The rows are grouped in 4 different ways at once. Each group adds its own fixed numbers to the row, and there is some noise. The rows also spread widely along 15 directions, which tell nothing about the answers.
(in the rows, 128 means zero)
Known rows, each followed by its group in each grouping:
110	150	120	123	149	120	129	114	117	128	148	139	175	114	104	137	128	144	168	144	130	121	130	147	150	116	156	116	142	125	101	130	128	159	129	119	150	153	123	135	136 | j_546 (3) j_300 (4)
128	147	124	111	145	138	113	141	102	129	102	128	131	129	129	137	145	123	110	107	144	121	133	124	128	117	119	118	126	130	140	113	132	129	125	120	125	149	137	145	124 | j_725 (4) j_762 (3)
160	136	116	117	145	149	128	140	98	157	161	110	157	141	122	129	130	135	138	131	119	95	106	108	140	124	113	151	157	115	153	142	104	156	125	146	100	145	145	120	134 | j_243 (4) j_273 (1)
135	130	139	113	154	114	110	143	152	129	89	146	149	126	144	112	158	134	136	132	113	128	160	150	125	123	117	108	157	129	134	149	118	158	137	120	129	130	113	90	114 | j_243 (0) j_273 (5)
110	143	149	115	128	135	133	118	142	149	102	117	134	87	166	106	120	108	119	94	136	124	114	112	124	131	125	116	122	135	137	105	133	162	121	130	123	140	140	141	145 | j_848 (2) j_300 (2)
130	137	148	139	123	142	126	115	130	149	123	120	119	98	127	126	109	131	160	116	153	124	109	135	124	112	140	129	122	148	136	99	133	100	141	122	135	145	147	121	128 | j_848 (5) j_363 (4)
113	141	153	113	121	121	118	107	148	115	96	159	135	89	134	100	122	112	108	120	149	139	142	130	102	120	136	120	127	161	130	108	147	142	126	112	131	144	141	119	120 | j_725 (1) j_556 (1)
112	132	105	136	142	97	118	158	116	113	124	148	130	144	109	136	143	129	117	146	127	140	138	130	109	101	128	124	153	120	113	161	128	119	136	107	143	157	104	116	123 | j_546 (2) j_363 (0)
124	153	141	126	143	112	122	126	112	108	137	154	163	128	123	128	140	130	136	149	131	131	136	119	117	123	160	127	167	153	131	114	130	148	149	123	136	141	139	104	137 | j_725 (1) j_762 (2)
103	139	127	119	142	123	132	129	112	117	136	148	110	156	114	139	150	128	125	169	120	136	132	135	113	126	117	136	151	103	127	140	144	123	133	119	124	133	115	128	138 | j_546 (5) j_556 (0)
119	127	145	105	136	122	104	147	122	130	150	109	136	122	117	127	124	150	169	114	155	140	148	133	120	94	120	114	122	152	113	128	110	112	139	124	153	147	125	125	104 | j_243 (0) j_300 (3)
103	121	135	147	136	104	148	136	139	136	119	97	105	142	147	149	157	141	148	143	105	127	134	163	123	149	136	139	137	141	146	130	115	122	137	118	131	110	113	85	124 | j_243 (3) j_300 (5)
137	139	127	135	108	129	142	110	151	149	165	118	132	113	145	98	119	110	131	134	126	138	125	84	126	125	129	151	170	132	131	121	129	147	128	146	109	119	139	122	147 | j_725 (0) j_762 (5)
108	145	123	117	126	139	127	115	115	99	119	144	106	145	107	145	141	119	114	148	148	149	142	138	121	123	126	135	114	114	111	113	163	108	127	118	129	137	118	150	121 | j_725 (1) j_762 (4)
147	145	140	129	137	143	122	141	120	132	126	130	167	85	125	106	96	112	153	101	159	130	112	106	131	103	153	121	133	141	118	121	121	127	137	127	141	165	136	126	121 | j_243 (4) j_300 (1)
128	121	127	113	137	127	135	127	108	133	127	111	128	170	120	127	151	139	110	147	120	114	149	129	117	121	95	129	136	114	143	150	123	143	106	105	114	127	126	134	107 | j_848 (1) j_363 (3)
114	137	143	128	123	119	128	126	143	128	110	126	112	119	135	123	135	117	138	121	141	139	136	133	113	122	142	128	138	149	136	114	129	107	127	105	138	126	123	117	116 | j_243 (4) j_762 (0)
133	142	114	138	138	135	138	128	140	142	118	101	142	115	142	141	143	126	153	105	129	131	128	133	158	129	140	126	130	127	124	109	119	141	140	139	131	127	121	122	128 | j_848 (2) j_762 (5)
174	120	129	141	149	147	136	161	106	117	105	110	160	128	159	115	133	123	126	108	131	119	122	106	129	121	112	114	144	104	135	138	111	141	153	151	113	148	119	101	122 | j_725 (1) j_762 (2)
117	142	162	122	159	106	112	158	113	107	93	167	166	115	134	109	135	124	142	136	135	134	136	137	98	108	150	101	155	137	127	139	121	132	139	97	151	158	115	103	120 | j_546 (4) j_762 (2)
103	131	168	133	147	114	130	160	110	158	136	108	132	128	149	101	116	137	165	127	140	127	121	103	106	103	132	103	162	125	137	146	97	117	114	93	149	139	118	136	124 | j_243 (0) j_762 (2)
164	133	139	121	131	126	119	145	150	129	124	131	150	106	155	109	135	120	149	124	124	135	135	109	121	123	128	136	162	143	138	125	112	143	165	157	123	133	129	78	129 | j_243 (5) j_273 (3)
144	118	99	133	145	136	133	146	119	108	139	126	145	144	121	136	135	137	134	146	129	140	140	134	140	109	101	122	135	87	97	164	128	138	144	145	119	149	97	119	118 | j_848 (1) j_556 (1)
121	131	127	158	117	126	168	87	139	139	130	104	130	115	145	116	123	125	142	130	126	126	128	120	144	135	140	121	142	126	127	116	138	137	116	123	121	117	141	135	132 | j_546 (0) j_363 (3)
126	132	142	114	139	135	123	106	101	129	159	114	178	113	118	121	121	150	167	125	149	118	133	123	140	106	130	105	133	133	110	114	120	149	136	138	141	148	146	141	125 | j_725 (2) j_363 (3)
127	145	117	127	110	129	111	118	147	136	135	122	125	83	126	129	118	130	142	88	165	142	137	113	138	94	142	113	129	161	105	97	134	108	140	135	152	154	139	144	132 | j_546 (3) j_762 (0)
136	153	154	109	142	137	115	114	124	141	116	151	160	117	146	101	143	127	129	124	135	113	145	97	133	118	132	98	184	135	144	111	130	165	133	122	130	138	150	134	139 | j_243 (1) j_762 (0)
112	138	107	154	142	112	142	127	131	129	84	146	139	98	132	114	115	121	110	128	126	122	116	139	124	104	138	105	130	121	115	154	145	134	108	91	129	159	119	133	132 | j_848 (4) j_762 (3)
90	147	159	111	145	133	121	111	139	136	133	169	142	109	117	106	114	130	158	162	129	134	122	135	116	110	135	119	151	110	112	140	146	140	117	106	136	144	116	138	138 | j_243 (1) j_762 (1)
141	145	138	99	127	145	116	104	137	117	118	142	146	116	111	121	136	125	129	130	140	129	130	141	119	125	137	143	117	144	131	106	140	138	130	127	122	135	140	118	117 | j_725 (5) j_762 (2)
122	128	139	112	153	123	98	167	107	107	112	158	133	122	130	127	125	126	128	138	137	138	129	143	101	101	102	118	128	114	114	146	138	119	155	132	129	168	109	112	130 | j_848 (4) j_273 (4)
90	149	125	128	140	129	146	117	135	152	125	123	115	140	129	142	139	113	142	150	114	131	121	144	138	141	135	142	137	99	130	126	139	141	103	107	123	120	107	150	137 | j_848 (4) j_363 (4)
131	106	130	141	125	124	137	129	93	150	181	90	119	145	124	122	117	159	142	149	132	104	113	113	111	107	102	132	151	127	138	152	112	112	127	128	115	142	146	119	127 | j_725 (3) j_300 (1)
112	125	130	109	131	123	116	146	127	128	145	100	117	127	102	154	130	142	159	115	148	143	127	160	113	114	129	150	89	143	120	122	108	99	128	125	147	142	108	120	105 | j_725 (3) j_556 (2)
110	132	140	91	139	135	117	130	118	139	157	108	164	110	112	114	111	137	165	112	153	130	132	130	134	97	119	112	113	122	100	136	111	148	108	121	145	155	119	167	112 | j_546 (4) j_300 (1)
141	126	116	132	134	145	151	117	89	120	126	122	126	169	109	133	143	128	104	159	125	107	120	132	122	135	110	146	128	97	145	147	139	129	112	114	101	137	135	130	119 | j_546 (5) j_556 (4)
130	136	118	119	120	119	134	100	160	134	149	123	142	137	138	120	157	131	156	140	127	150	172	110	153	125	125	112	180	114	107	129	123	156	131	136	137	107	118	133	123 | j_546 (2) j_556 (3)
157	133	148	126	130	156	140	80	115	125	126	120	151	140	117	128	143	141	157	146	136	109	137	146	146	141	137	128	138	134	142	101	135	134	139	130	119	118	155	108	110 | j_243 (5) j_363 (4)
162	115	125	137	127	149	134	108	106	114	143	107	140	136	144	126	136	142	132	128	139	117	140	122	145	121	100	106	148	122	123	120	139	130	159	161	108	135	151	112	124 | j_848 (4) j_300 (1)

New rows, each followed by its group in each grouping:
119	130	154	106	151	147	106	125	94	114	100	142	125	131	120	135	136	152	125	125	148	112	137	154	115	107	103	98	109	132	133	118	147	108	138	118	130	159	143	130	117 | j_243 (1) j_762 (3)
130	139	129	139	135	145	145	112	113	125	109	125	118	134	129	145	138	117	117	132	128	119	115	136	127	144	136	143	124	121	145	106	147	122	134	132	111	132	138	120	134 | j_725 (1) j_363 (2)
152	121	122	127	140	130	122	142	113	126	104	100	129	151	129	139	162	153	128	111	137	115	146	147	130	117	113	111	124	136	145	132	110	116	134	116	130	136	131	111	99 | j_546 (5) j_762 (2)
101	135	136	146	161	109	142	163	119	141	111	126	121	159	153	130	159	133	153	152	109	136	139	128	128	127	128	102	179	89	135	159	111	129	123	99	140	122	93	124	128 | j_546 (0) j_762 (2)
103	121	158	133	139	111	136	132	116	146	157	123	139	127	133	106	118	142	165	152	127	122	117	116	108	110	127	120	168	124	130	146	109	131	132	116	136	137	124	114	137 | j_243 (2) j_556 (0)
110	118	141	135	124	108	171	121	149	136	115	95	146	105	170	86	117	110	128	133	112	131	122	116	113	139	122	124	132	118	129	147	117	176	106	119	117	118	109	125	130 | j_725 (5) j_300 (3)
134	145	84	154	124	124	155	116	128	162	139	101	120	136	135	129	136	114	110	128	120	119	119	95	149	130	138	135	171	109	135	140	129	147	101	116	113	128	134	150	142 | j_725 (4) j_300 (2)
128	138	148	131	138	138	131	140	109	144	109	106	135	108	139	136	122	117	139	98	143	113	99	131	120	134	141	146	102	146	156	91	116	123	137	131	125	147	141	115	129 | j_725 (2) j_363 (4)
99	128	133	117	122	112	134	121	131	119	137	130	132	114	148	103	126	120	112	139	131	142	135	107	107	114	106	118	138	117	108	139	138	152	123	131	122	138	120	142	142 | j_725 (2) j_762 (3)
85	158	184	80	151	131	117	121	139	122	98	159	146	111	139	108	138	108	155	144	131	147	136	147	107	139	142	117	131	118	126	110	140	159	124	110	146	126	108	139	129 | j_725 (5) j_300 (2)
97	139	133	128	139	107	119	131	146	127	100	129	122	109	117	145	137	135	149	116	137	139	136	172	121	117	148	123	104	162	127	111	126	116	131	103	150	138	115	111	111 | j_848 (0) j_363 (0)
110	166	144	99	137	135	105	120	141	152	111	160	129	103	118	123	131	112	133	126	133	130	121	128	113	121	143	146	138	142	145	106	140	138	122	112	132	143	138	134	138 | j_725 (5) j_363 (3)
160	122	121	143	124	128	142	112	134	131	119	92	144	122	146	129	145	135	130	109	129	114	132	132	138	135	133	128	137	154	148	110	114	137	136	138	113	123	146	95	114 | j_725 (4) j_762 (2)
110	140	145	87	143	148	134	136	102	142	149	107	140	149	122	123	130	119	131	130	130	122	115	118	121	128	108	144	118	99	134	136	117	151	94	119	116	135	115	166	125 | j_243 (4) j_762 (2)
125	158	102	138	119	141	129	120	119	156	142	140	116	113	97	125	104	113	126	120	158	134	110	92	134	96	149	137	148	110	113	136	145	103	97	98	141	161	139	175	137 | j_546 (3) j_556 (2)
155	127	131	111	151	137	89	152	101	134	112	137	142	139	128	128	151	152	119	116	143	107	147	130	122	92	97	97	155	135	144	139	119	123	143	121	124	160	144	112	111 | j_848 (4) j_762 (1)
108	138	173	89	148	132	109	137	112	120	103	135	135	134	151	123	157	127	121	120	137	123	145	142	106	131	107	111	130	144	153	104	127	145	134	121	124	133	134	122	121 | j_848 (4) j_762 (1)
140	121	130	121	152	150	127	119	122	140	121	117	143	132	131	126	136	149	147	135	122	109	129	147	140	120	103	106	136	94	128	144	130	144	130	132	116	138	125	125	121 | j_725 (1) j_300 (2)
137	132	102	151	123	114	145	115	170	128	97	126	136	112	152	119	146	110	126	126	119	148	145	126	141	135	139	118	156	114	115	134	134	150	134	133	126	118	110	109	124 | j_725 (2) j_363 (2)
133	137	144	110	133	148	121	121	151	168	103	119	121	112	147	119	136	113	135	110	124	115	122	135	129	134	113	138	132	120	158	110	124	140	114	124	111	125	129	127	124 | j_725 (4) j_363 (4)
116	148	156	113	137	144	139	139	115	141	126	104	131	110	147	139	126	107	143	98	139	124	96	118	122	143	138	155	106	142	158	79	116	137	140	147	120	135	136	123	144 | j_848 (2) j_556 (0)
136	126	134	118	140	134	130	133	131	107	106	137	153	115	165	117	147	119	116	121	121	132	134	126	128	135	101	113	134	111	123	127	136	163	156	162	110	142	117	108	138 | j_546 (2) j_762 (1)
127	133	105	148	148	138	120	126	123	139	135	143	114	123	120	155	135	142	142	148	118	122	108	147	136	120	120	136	147	105	124	133	146	114	160	151	114	147	128	100	153 | j_725 (2) j_556 (5)
131	150	109	141	131	124	116	123	127	144	129	148	111	144	92	142	137	132	136	143	137	130	133	131	128	105	151	138	160	133	133	136	138	94	119	93	139	143	138	125	117 | j_546 (0) j_363 (2)
120	150	136	118	138	137	127	117	127	120	88	128	155	86	132	126	122	122	139	93	153	129	132	143	141	118	149	104	100	145	114	101	139	142	125	116	149	153	132	144	117 | j_848 (3) j_300 (3)
120	158	133	113	133	133	102	112	153	138	125	158	122	120	105	143	144	127	161	138	140	147	144	147	133	121	152	140	147	143	130	102	139	114	138	119	141	127	130	115	117 | j_725 (0) j_363 (1)
108	118	103	147	119	98	146	102	149	142	124	111	90	147	133	135	157	142	117	153	109	124	148	150	127	131	116	118	160	124	133	153	136	122	105	100	118	112	127	122	123 | j_546 (4) j_273 (2)
101	143	125	135	141	127	134	133	137	151	147	134	91	144	123	157	141	128	152	161	109	134	114	138	124	131	130	156	157	108	140	127	135	114	138	127	118	123	109	115	150 | j_848 (1) j_556 (0)
104	126	159	105	126	104	126	133	146	146	122	101	146	102	160	102	129	129	131	94	138	129	145	118	106	117	119	108	133	160	136	120	101	162	115	116	139	137	128	135	123 | j_546 (1) j_363 (2)
133	128	162	131	161	124	116	157	100	132	109	128	156	120	142	113	132	150	167	130	139	118	130	131	113	102	131	92	154	131	139	135	106	120	150	112	147	148	127	105	118 | j_725 (5) j_762 (3)
123	121	112	125	127	136	134	120	132	145	148	95	130	129	97	135	123	145	158	123	141	129	125	146	140	108	124	139	105	121	110	142	115	118	113	118	135	137	118	135	106 | j_243 (2) j_556 (5)
136	149	122	124	114	121	118	110	136	110	137	128	136	126	119	136	149	127	138	120	154	148	156	118	137	116	152	127	149	166	119	89	133	120	152	132	143	128	144	117	118 | j_848 (2) j_762 (0)
147	119	118	105	106	126	132	111	159	113	151	110	153	121	100	120	121	118	136	125	136	145	137	145	118	119	126	166	96	143	108	135	120	139	118	136	120	133	116	112	96 | j_546 (4) j_363 (2)
127	134	121	120	119	121	117	156	145	131	124	126	116	109	135	110	115	107	109	107	144	152	124	103	101	103	117	142	125	131	120	140	127	121	122	127	127	150	114	131	125 | j_725 (0) j_762 (2)
124	140	166	109	131	141	109	116	143	164	117	138	131	90	134	96	109	126	143	108	151	120	122	115	109	104	128	117	144	142	146	114	125	130	116	108	133	147	148	138	126 | j_725 (1) j_556 (2)
139	142	127	136	150	141	141	131	108	120	95	110	150	145	135	136	158	129	138	114	136	126	149	135	156	134	139	106	134	121	133	116	122	137	127	117	135	125	126	130	107 | j_243 (0) j_762 (5)
115	129	125	134	143	139	130	124	128	144	129	134	94	140	124	155	139	138	134	152	111	114	108	155	120	131	110	148	135	112	149	127	143	113	144	135	103	135	125	103	145 | j_848 (1) j_556 (0)
142	141	91	132	123	135	134	112	110	135	144	104	117	162	113	151	157	136	117	128	134	120	139	116	150	130	130	137	150	127	131	125	131	127	124	127	122	128	147	135	121 | j_243 (2) j_300 (2)
153	135	124	132	135	143	127	141	125	140	128	118	146	108	150	125	125	121	139	108	132	125	121	103	139	120	119	125	147	116	127	127	122	139	149	156	125	146	129	121	139 | j_243 (3) j_363 (3)
160	131	113	137	141	134	140	125	96	110	132	120	151	140	135	139	147	136	122	137	121	112	126	121	137	133	120	125	149	118	132	128	132	148	156	157	109	142	143	107	140 | j_546 (5) j_273 (2)
111	121	141	148	129	107	128	141	79	115	155	129	130	116	129	115	101	147	118	138	148	118	107	103	92	93	124	110	146	147	118	144	133	104	143	122	135	173	149	120	149 | j_243 (3) j_762 (2)
117	143	146	128	142	108	129	128	107	109	122	131	152	116	129	148	144	135	139	129	134	121	128	146	115	140	158	138	127	173	148	93	119	137	153	131	137	139	145	87	134 | j_725 (3) j_556 (3)
85	133	133	102	137	94	105	153	142	154	132	129	129	105	129	109	123	138	130	120	131	132	135	126	98	91	112	113	143	144	121	159	109	149	111	99	147	155	107	141	130 | j_243 (5) j_363 (0)
101	148	138	116	145	127	109	124	151	170	101	146	107	109	120	119	131	130	148	126	132	127	132	149	125	109	129	115	141	122	136	131	135	119	102	89	140	135	126	142	122 | j_725 (0) j_273 (5)
128	126	123	134	143	115	135	155	157	122	102	127	143	115	164	116	141	102	136	126	113	156	144	127	128	130	120	121	153	100	113	144	121	151	146	143	126	124	86	107	127 | j_725 (4) j_363 (5)
110	144	136	96	138	132	112	133	168	165	133	117	136	80	129	133	120	138	176	101	125	129	111	157	130	118	131	143	103	147	127	115	111	148	133	139	135	145	117	121	135 | j_546 (5) j_300 (3)
133	140	112	110	144	116	91	132	134	132	138	168	131	139	119	134	158	145	117	153	115	122	145	133	118	104	110	123	182	128	128	151	137	140	146	129	118	150	133	106	141 | j_546 (4) j_762 (2)
149	105	113	146	123	113	127	137	146	110	120	130	127	140	139	105	145	138	129	147	132	149	163	123	122	102	102	101	168	111	102	172	127	115	145	125	130	133	105	97	102 | j_243 (2) j_762 (1)
134	136	104	149	112	109	134	94	160	127	125	143	136	105	117	114	126	126	121	141	128	135	143	130	127	115	146	134	151	152	118	132	147	137	128	117	125	132	141	105	123 | j_725 (0) j_363 (3)
95	148	125	147	146	110	143	122	129	136	126	128	143	121	129	125	128	139	167	140	136	139	139	127	147	110	160	89	164	117	101	140	126	134	113	93	160	135	109	150	130 | j_243 (1) j_762 (2)
120	137	132	111	156	142	110	118	90	124	100	142	136	139	92	138	139	157	135	139	152	110	139	164	127	97	117	95	113	120	125	137	143	113	116	88	141	159	138	147	104 | j_848 (5) j_556 (3)
122	143	120	111	133	142	120	111	102	100	132	163	138	118	104	142	120	125	89	141	135	116	108	137	111	126	119	156	106	140	126	116	163	144	143	148	103	170	149	118	150 | j_243 (1) j_556 (4)
145	116	120	116	133	135	126	154	129	155	112	82	126	123	150	123	138	129	117	89	129	109	124	121	123	120	96	130	117	123	149	137	103	141	118	131	116	140	120	125	114 | j_725 (3) j_300 (0)
137	119	96	139	131	115	125	145	97	119	155	109	134	146	103	144	133	151	120	129	137	121	122	127	119	99	117	134	126	132	117	153	119	114	135	129	126	162	132	118	122 | j_546 (2) j_762 (2)
81	147	107	120	119	109	128	118	172	142	120	136	118	89	125	120	118	104	131	120	136	161	133	127	129	109	136	125	124	113	91	133	142	140	106	113	145	137	94	164	136 | j_725 (2) j_363 (0)
102	118	125	99	130	125	119	123	131	93	142	122	115	134	118	152	146	137	130	142	130	148	140	169	114	126	99	140	93	126	106	117	144	120	151	154	117	133	105	117	124 | j_725 (4) j_762 (0)
140	145	143	135	136	119	131	155	127	125	93	131	155	98	133	109	113	107	133	101	148	131	121	114	114	118	162	132	129	158	140	120	111	132	125	104	143	153	129	108	110 | j_243 (1) j_273 (1)
128	135	117	120	138	117	137	95	132	137	142	126	158	141	117	138	155	141	135	152	102	106	137	150	138	140	132	142	151	138	143	131	125	169	121	124	110	122	141	109	128 | j_546 (4) j_363 (3)
